The rows come from 5 hidden closed curves, with some noise, and rows from the same curve form a group. Each curve winds through 8 dimensions. The rows are also pushed far along 5 directions, which tell nothing about the answers.
In the rows, 128 means zero.
Some rows, each with its group after it:
[ 88 142  76  89 149  84 157 107  88 116 106 138 143  70 148 127 160 119
 155] => Q561
[139 106 122 100 147  65  70 110  83 119  95 157 100  65 198  90 109 138
 120] => Q561
[ 91 155 120  94 124 153 166 126 131 136 116 132 159 131 110 156 120 107
 114] => Q59
[108 118 116 129  96 127 171  86 108 111 202 161 127  94 150  92 172 150
 172] => Q561
[146 122 164 143  56 143 186 143 120 123 154 195  95 110 135  71 114 135
 169] => Q59
[156 145 107 120 165 118  22 151 143 105 154 132 107 120 168 118 135 137
 136] => Q933
[143 145 122 118 121 129 161 132 149 124 133 125 121 131 116 145 133 109
 133] => Q790
[132 144 111 136 105 122 118 114 106 125 158 134 108 113 137 127 128 146
 141] => Q790
[126 165  82 132  91 172 197 145 196 102 124 115 150 156 101 148 141 117
 191] => Q933
[ 94 173  71 104 148 119 161 139 134  97  75 123 160 126 110 143 129 113
 162] => Q59
[102 139  85 121 140 136  70 109 126  83 176  94 176 155 156 118 172 155
 165] => Q933
[ 90 130 108 120 178 127 145 110 128 124 105 111 149  98 102 156 122 133
 104] => Q561
[172 163 101  86 144 184  74 171 204  85 111 125  87 147 164 126  93 109
 144] => Q840
[151 136 121 115 146 129  91 146 149 105  82 112 131 160 137 130 114 116
 128] => Q59
[ 96 136  99 111 109 109 135  86 127 100 120 108 174 118 136 147 160 150
 166] => Q59
[120 141 140 131 153 150 109 128 147 119 151 103 150 176 144 137 150 161
 130] => Q840
[126 164 114 106 131 165  63 143 187  77 171  99 130 173 175 128 128 148
 172] => Q933
[ 85 115 160 132 118 100 164 125  93 143 149 168 124 110 140  88 136 129
 148] => Q790
[103 139 129 155 136 109 177 149 126 146 126 145 129 109 100 125 137 124
 152] => Q790
[149 142 130 114 155 141 127 133 159 118 108 105 129 133 120 166 129 131
 107] => Q561
[108 136 125 117 148 145 168 131 177 128 114 113 152 129 111 159 154 127
 143] => Q840
[ 54 106 125 153 118 128 186  93 108 142 149 118 174 112  86 132 173 142
 158] => Q59
[156 138 142 116 115 206 137 141 219 100 137  88 109 204 119 146 100 118
 136] => Q933
[175 149  83  95  67 129 125 126 153  80  98 159 102 131 157 102 137 106
 201] => Q840
[140 128 134 118 134 145 121 161 154 128 139 127 128 126 139 124 117 110
 119] => Q840
[225 138 114 121  71 141 155 134 173  97 138 171  76 114 162 106 128 124
 160] => Q59
[112 108 162 142 159 103 172 134 119 194  63 171 118  77  56 157  98  87
  69] => Q933
[122  85 213 175 146 181 142 126 130 174 172 117 144 192  85 130 124 142
  54] => Q933
[101 139 109 116 149 162 123 122 117 134 141  69 175 177 113 164 137 123
  90] => Q840
[147 119 155 168 117 124 148 155 125 142 137 144 146 141 105 116 140 131
 126] => Q790
[153 122 109 113 111 141 150 109 163  92 121 143 107 131 157 101 127 127
 164] => Q790
[ 99 149  96  96 120 116 165 155 124 128 105 166 144  87 121 117 145  80
 164] => Q790
[ 81 121 112 105 105 117 216 116 108 136  60 150 142 109  94 118 126  83
 160] => Q59
[102 111 121 121 100 124 163  95 109 121 111 145 129  93 121 115 118 128
 144] => Q561
[139 111 175 163 108 118 182 146 133 149  95 165 134 123  79 121 101 111
 111] => Q790
[144 151 107  99 136 145  96 156 138 119 119 151 107 128 151 112 130 110
 144] => Q840
[ 71 136 132 129 179  80  88 127  91 151  61  81 171 115 101 183 108 140
  90] => Q59
[120 141 116 106 106 177 122 113 182 109 162 122 127 147 130 140 148 131
 165] => Q561
[ 98 140 102 116 162  96   8 100  97 103 162  88 125 114 184 135 129 175
 136] => Q790
[148 126 163 130 121 151 144 174 145 139 142 166 121 129 122 102 122 103
 122] => Q790
[105 163  58  90  84 145 122 131 152  71 138 110 125 156 170 100 148 119
 235] => Q790
[145 145 135 107  85 156 138 145 165 103 116 170 104 129 139 104  96 109
 161] => Q790
[126 152  92  91 148 134 103 158 163 108 118 119 141 111 157 136 132 106
 151] => Q840
[105 107 120 116 134 150 126  98 128 117 159  99 127 139 137 125 132 130
 124] => Q59
[110 102 148 162 113 107 167  99 109 129 186 142 118  97 145  99 136 167
 144] => Q840
[102 130 147 148 142 119 149 110 114 125 143 135 159 114 118 136 140 166
 119] => Q59
[151 115 122 137 107 125 154 120 101 150 135 130 118 122 115 130 142 115
 108] => Q840
[137 114 127 126 136 106  85 121 129 108 179 140  93 101 180  91 127 145
 149] => Q561
[185 139 134 114 143 142  35 169 175 113  71  89 116 180 166 143  87 125
 108] => Q933
[101 111 125 173 122  98 147 102  75 149 168 113 125 109 116 122 129 159
 124] => Q840
[ 86 114 134 150 139 124 140 103 111 141 178 124 136 113 135 117 154 163
 139] => Q561
[130  98 164 152  95 161 208 110 133 139 132 162 106 109  84 109  94 123
 111] => Q561
[106 141 118 115 116 129 160 118 138 122  90 139 169 124 107 146 129 120
 137] => Q790
[119 139 141 157 116 156 196 145 148 149 130 145 114 122  71 142 106 123
 125] => Q790
[113 143  89 115 125 112 115 128 107 127 147 160 122  95 150 106 153 121
 164] => Q561
[ 72 175  35  90 160 114 119 118 132  96 121  76 174 123 158 158 185 139
 194] => Q933
[149 120 115 111 101 131 108 135 121 115 116 132 123 147 144 103 131 101
 147] => Q933
[135 102 172 142 162 143 164 136 139 190  87 143 127 116  61 166 104  93
  43] => Q59
[107 139 130 129  96 179 170 132 144 124 124 108 131 192 100 130 131 119
 151] => Q840
[108 130 141 162 157 174 145 131 136 125 200  89 159 197 108 131 156 155
 109] => Q59
[144 134 109 111 108 126 109 131 134 116 111 152  94  83 143 117 118 126
 156] => Q561
[133 104 126 147 151 107 106 105  93 125 160  98 126 119 154 119 146 166
 109] => Q933
[100 153  94  81  91 144 234 116 160 136  71 171 129  87  83 157 131  70
 165] => Q561
[121  93 207 196 176 154 111 146 102 169 177  92 128 152 113 126 100 186
  40] => Q933
[119 122 115 138 132 133 117 114 138 123 178 140 130 120 133 112 160 139
 153] => Q933
[131 119 105 117 100  73 141 102  86 124 140 181 110  61 171  86 167 134
 177] => Q840
[147 126 156 138 162 111  55 131 131 119 172 103 114 147 160 133 129 162
 105] => Q790
[136 144 104 100 134 140 102 140 146  90 127 119 116 148 182 100 138 141
 170] => Q59
[127 110 116 121 113 109 154 100 125 133 115 167 130  70 115 124 137 114
 136] => Q59
[142 143  99 109 145  98 133 141  85 130 112 163 119  85 132 113 137 106
 121] => Q561
[110 114 162 140 118 141 150 117 136 128 152 155 127 113 133 110  99 148
 120] => Q933
[131 148 130 168 124 166 155 159 159 138 144  91 135 176  84 156 130 135
 134] => Q790
[134 128 128 132 135 110 114 112 134 120 114 120 143 118 118 150 126 135
 118] => Q561
[106 120 118 142 145  98  60 119  86 132 197 151 105  74 166  91 155 157
 152] => Q561
[ 77  99 133 153 138 152 124  97 114 137 216  97 170 155 119 122 190 155
 136] => Q59
[135 143 124 109 136 119 141 143 106 120  84 156 141  94 133 126  92 120
 100] => Q933
[ 85  84 168 143 149  68  79  94  26 167 122 158 120  83 130 100 121 146
  87] => Q840
[140 124 125 110 129 125 122 112 138 108 127 138 141 112 145 128 116 127
 114] => Q840
[142 125 151 135 111  69  73 132  78 130 142 174 115  97 174  91 117 144
 132] => Q933
[160 107 154 135  99 129 129 147 124 132 168 177 104 107 154  76 141 120
 143] => Q840

New rows, each followed by its group:
[124 127 121 125 163 143 105 115 175 101 126  91 136 138 135 148 109 145
 118] => Q561
[ 97 128 116 121 156 135 127 138 110 143  61  94 156 156 103 147 100 113
  94] => Q561
[135  96 176 143 154 109 143 102 119 149 123 130 126 123 109 141 117 136
  72] => Q790
[134  96 128 137 134 114 136 126 122 127 105 130 115 118 127 103 118 119
 128] => Q790
[134 120 169 127 128  93 119 134 106 161 105 164 116 118 141 121 112 121
 101] => Q933
[141 105 127 157 104 116 125 106 137 119 141 110 125 128 143 118 130 152
 147] => Q933
[ 94 125 104 154 125 122 118 112 134 105 217 111 127 122 161 101 161 170
 188] => Q561
[146 113 101 122 144  76  66 108 105 119 142 114 119  79 184 122 148 152
 135] => Q840
[151 144 161  98 111 138 151 144 159 130  81 177 115 125 121 135  88  97
 109] => Q790
[168 137 148  96 151 104  92 163 129 136 113 197  86  74 165 106 108 103
 106] => Q790
[134 107 197 152 128 152 116 127 159 147 186 137  96 157 130 118 113 147
 106] => Q933
[120 127 128 125 189 123  46 134 163 118 151  87 112 126 165 141 118 155
 121] => Q561
[106 127 127 118 132 147 108 132 137 108 156 116 123 135 153 108 110 137
 141] => Q840
[143 122 123 105 141 149 153 116 156 123 104 111 129 143 120 149 124 108
 103] => Q790
[151 104 146 127 109 129 123 122 120 140 117 129 127 148 123 121 119 104
 106] => Q59
[101 100 166 185  68 136 189 122  87 147 193 138 113 147  99  87 128 143
 152] => Q790
[139  97 118 144 128 132  87 124 113 111 178 105 124 151 170  81 157 146
 149] => Q790
[157 135  73  90 113 106 130 115 142 112 102 132 116  84 160 131 153 108
 161] => Q840
[110 147  96 104 122 137  65 112 164  92 193 107 122 128 179 126 168 151
 196] => Q561
[ 87 130  98 137 157  99  51 101 113  99 170 103 172 108 175 124 154 184
 154] => Q933
[ 58 136 103 111 114 114 214 112  89 131 104 131 151 115 116 120 145 119
 168] => Q59
[144 168  81 106  96 197 164 126 186  80 141 109 146 182 114 144 133 117
 161] => Q840
[152 133 132 112 155 111 112 124 157 117  77 138 127 120 137 141 112 131
 114] => Q790
[115 148 104 120 135 157 178 145 171 108  86 122 151 157  95 138 142 112
 166] => Q59
[106 146 127 116 171 128  81 132 125 128  96  92 125 158 147 147  97 142
 104] => Q840
[109  86 137 129 124  94 126  80  87 136 126 121 138 105 132 123 138 134
 114] => Q59
[234 116 141 141 111 129 125 154 171 130 117 169  46 111 127 111 100 103
 116] => Q933
[158 144 103 124 138 130 135 134 178 100 102 120 116 114 132 144 109 130
 143] => Q561
[ 94 137 111 132 134 140 154 110 161 106 102  98 176 154 100 156 137 142
 151] => Q790
[144  92 169 139  95 131 171 132 119 169 101 164 105 135 109 108 112  92
 105] => Q933
[114 109 146 132  96 144 174 122 128 152 122 128 141 166 116 119 140 109
 133] => Q933
[ 87 123 151 133 106 141 205 112 143 142 119 152 148 109  99 133 105 127
 129] => Q933
[ 95 152 126  95 124 169 142 150 163 158  86  92 159 157  91 191 123  89
 117] => Q59
[ 95  90 149 158 146 129 109 109 113 149 136  59 152 167 127 142 135 155
 107] => Q933
[146 145 105 101 153 148 103 136 182 108  79 112 137 149 117 159  98 102
 111] => Q561
[169 138 116 129 171 106  60 154 137 123  68 110 105 102 143 148  98 146
 104] => Q561
[162 141 111  77 139 176 117 161 208 128  37 104 104 177 120 160  96  62
 121] => Q933
[164 140 126 104 179 162  60 149 191 108  82 101 125 166 128 162  83 114
  80] => Q561
[ 98 125 133 128 113 101 124 108 126 122 107 118 151 118 134 138 109 141
 138] => Q933
[124 145 121 136 141 143 110 134 143 126 148 100 116 131 114 152 115 141
 122] => Q790
[182 113 206 149 132 191 141 154 203 158 104 117  96 191 102 157  78 129
  67] => Q561
[148 118 139 133 129  90 122 107 107 134 116 135 122  99 144 134 131 149
 109] => Q59
[ 95 100 148 137 104 112 181  86 135 142 107 127 141 113 107 141 112 130
 129] => Q933
[153 133 143 135 169 122  52 164 150 147 120 132  98 129 136 136  96 122
  99] => Q561
[105 164  95  72 142 139 127 129 140 117 102 137 152 116 132 156 119 101
 123] => Q59
[157 148 121 113 118 189 147 143 211 101  86 109 113 171 100 157  93 107
 137] => Q840
[117 131 129 125 129 116  75 116 146 103 125  99 147 141 160 137 112 160
 140] => Q933
[ 58 121 124 148 130 107 145  98  86 130 144 104 141 119 123 122 120 157
 143] => Q840
[ 53 134  98 137 189  96  66 106 110 125 134  70 193 114 139 163 157 177
 132] => Q933
[126 119 132 160 173 132  76 118 127 133 173  70 122 145 142 145 127 177
  96] => Q840
[ 95 116 162 136 127 143 148 117 111 120 157 144 134 121 125 106 105 150
 118] => Q59
[129 135 142 151 136 145 147 160 122 149 156 140 134 131 104 123 132 124
 113] => Q840
[121 118 162 140 123 124 158 124 122 148  92 155 152 114  92 140 105 126
  95] => Q790
[188 165  87  62 139 159 150 193 202 122  29 135 119 136 113 163 109  37
 121] => Q790
[135  97 115 122 142  91  67 103  76 114 185 122 129 115 196  82 175 148
 133] => Q790
[133 102 140 162 100 107 129 127  62 146 150 183  96  76 120  76 115 136
 124] => Q561
[ 93 157  86 123 124 139 165 152 146 122  96  94 198 163  95 157 167 108
 165] => Q790
[138 127  99 106 131 130 133 114 128 128 139 118 104 105 136 138 122 112
 119] => Q59
[143 123 115  96 152 103 119 107 134 116  94 132 122 104 145 139 127 113
 112] => Q790
[120 100 208 175  87 156 156 123  90 158 231 156 124 144 128  90 128 165
 101] => Q59
[102 137 143 126 117 174 150 125 150 114 185 139 132 143 134 113 136 144
 148] => Q790
[118 138 115 106  84 106 131 117 115 124  93 135 155 116 126 139 125 107
 149] => Q59
[194 128 164 140 106 191 145 156 168 105 184 143  68 173 161  83 102 143
 128] => Q59
[113 128 145 167 113 147 187 136 131 147 156 151 114 113  86 125 118 135
 132] => Q790
[ 84 152 114  89 166  95  83 134 129 113  86 109 184 135 148 155 150 123
 142] => Q790
[171 117 162 117 129 156  96 132 158 115 142 121 136 171 155 124 118 135
  94] => Q840
[123 127 133 106 167 125 106 118 142 125  94 111 157 123 123 164 103 126
  78] => Q840
[123 116 122 117 142 128 131 120 126 113 116 115 120 126 154 111 111 136
 123] => Q561
[188 130 163 135 114 128 149 163 160 140 108 182 112 117 124 117 124 113
 121] => Q840
[133 139 133 164 141 115 132 157 129 141 135 135 117 119 109 129 126 136
 133] => Q790
[141 121 132 103 112 104 102 134  85 129 127 165 117 112 172  87 115 112
 119] => Q840
[109 137  98 145 109 141 143 131 111 120 130 110 139 129 111 122 142 143
 163] => Q561
[109 130 130 116 144 149 164 113 142 129 136 124 136 123 114 148 143 131
 119] => Q561
[158 111 136 151 106 103 172 130 127 147  81 165 111  82  89 128  94 106
 110] => Q933
[140 116 122 121 113 121 141 123  97 138 138 139 135 127 139 114 150 114
 120] => Q790
[160 114 171 128 145 125  87 123 152 134  84 118 132 130 124 161  97 144
  75] => Q59
[115 120 127 113 131 126 134  99 123 126 157 155 120  91 141 122 146 138
 133] => Q561
[180 125 100 109 120 103 115 130 146 122 100 133  97  88 158 131 126 113
 133] => Q840
[155  99 194 203  81 162 152 130 108 150 209 122 125 177  87 111 144 162
 109] => Q561
[144 107 190 153 126 146  92 131 143 149 186 122  99 146 127 128 125 148
 103] => Q561
[152 128 147 154 152 127 125 154 124 125 122 136 119 149 123 111 111 140
 107] => Q59
[146 127 131 118 126 112 103 132 146 119  80 127 100 120 143 130  91 123
 133] => Q840
[ 93 134 102 111 140 183 114 103 171  90 137  66 158 172 133 151 137 152
 150] => Q561
[154 130  97  98  82 152 124 131 153  86 179 170  78 114 189  61 136 113
 198] => Q933
[129 160  53  89 139 141 100 146 148  75 131 103 132 153 175 103 140 108
 180] => Q561
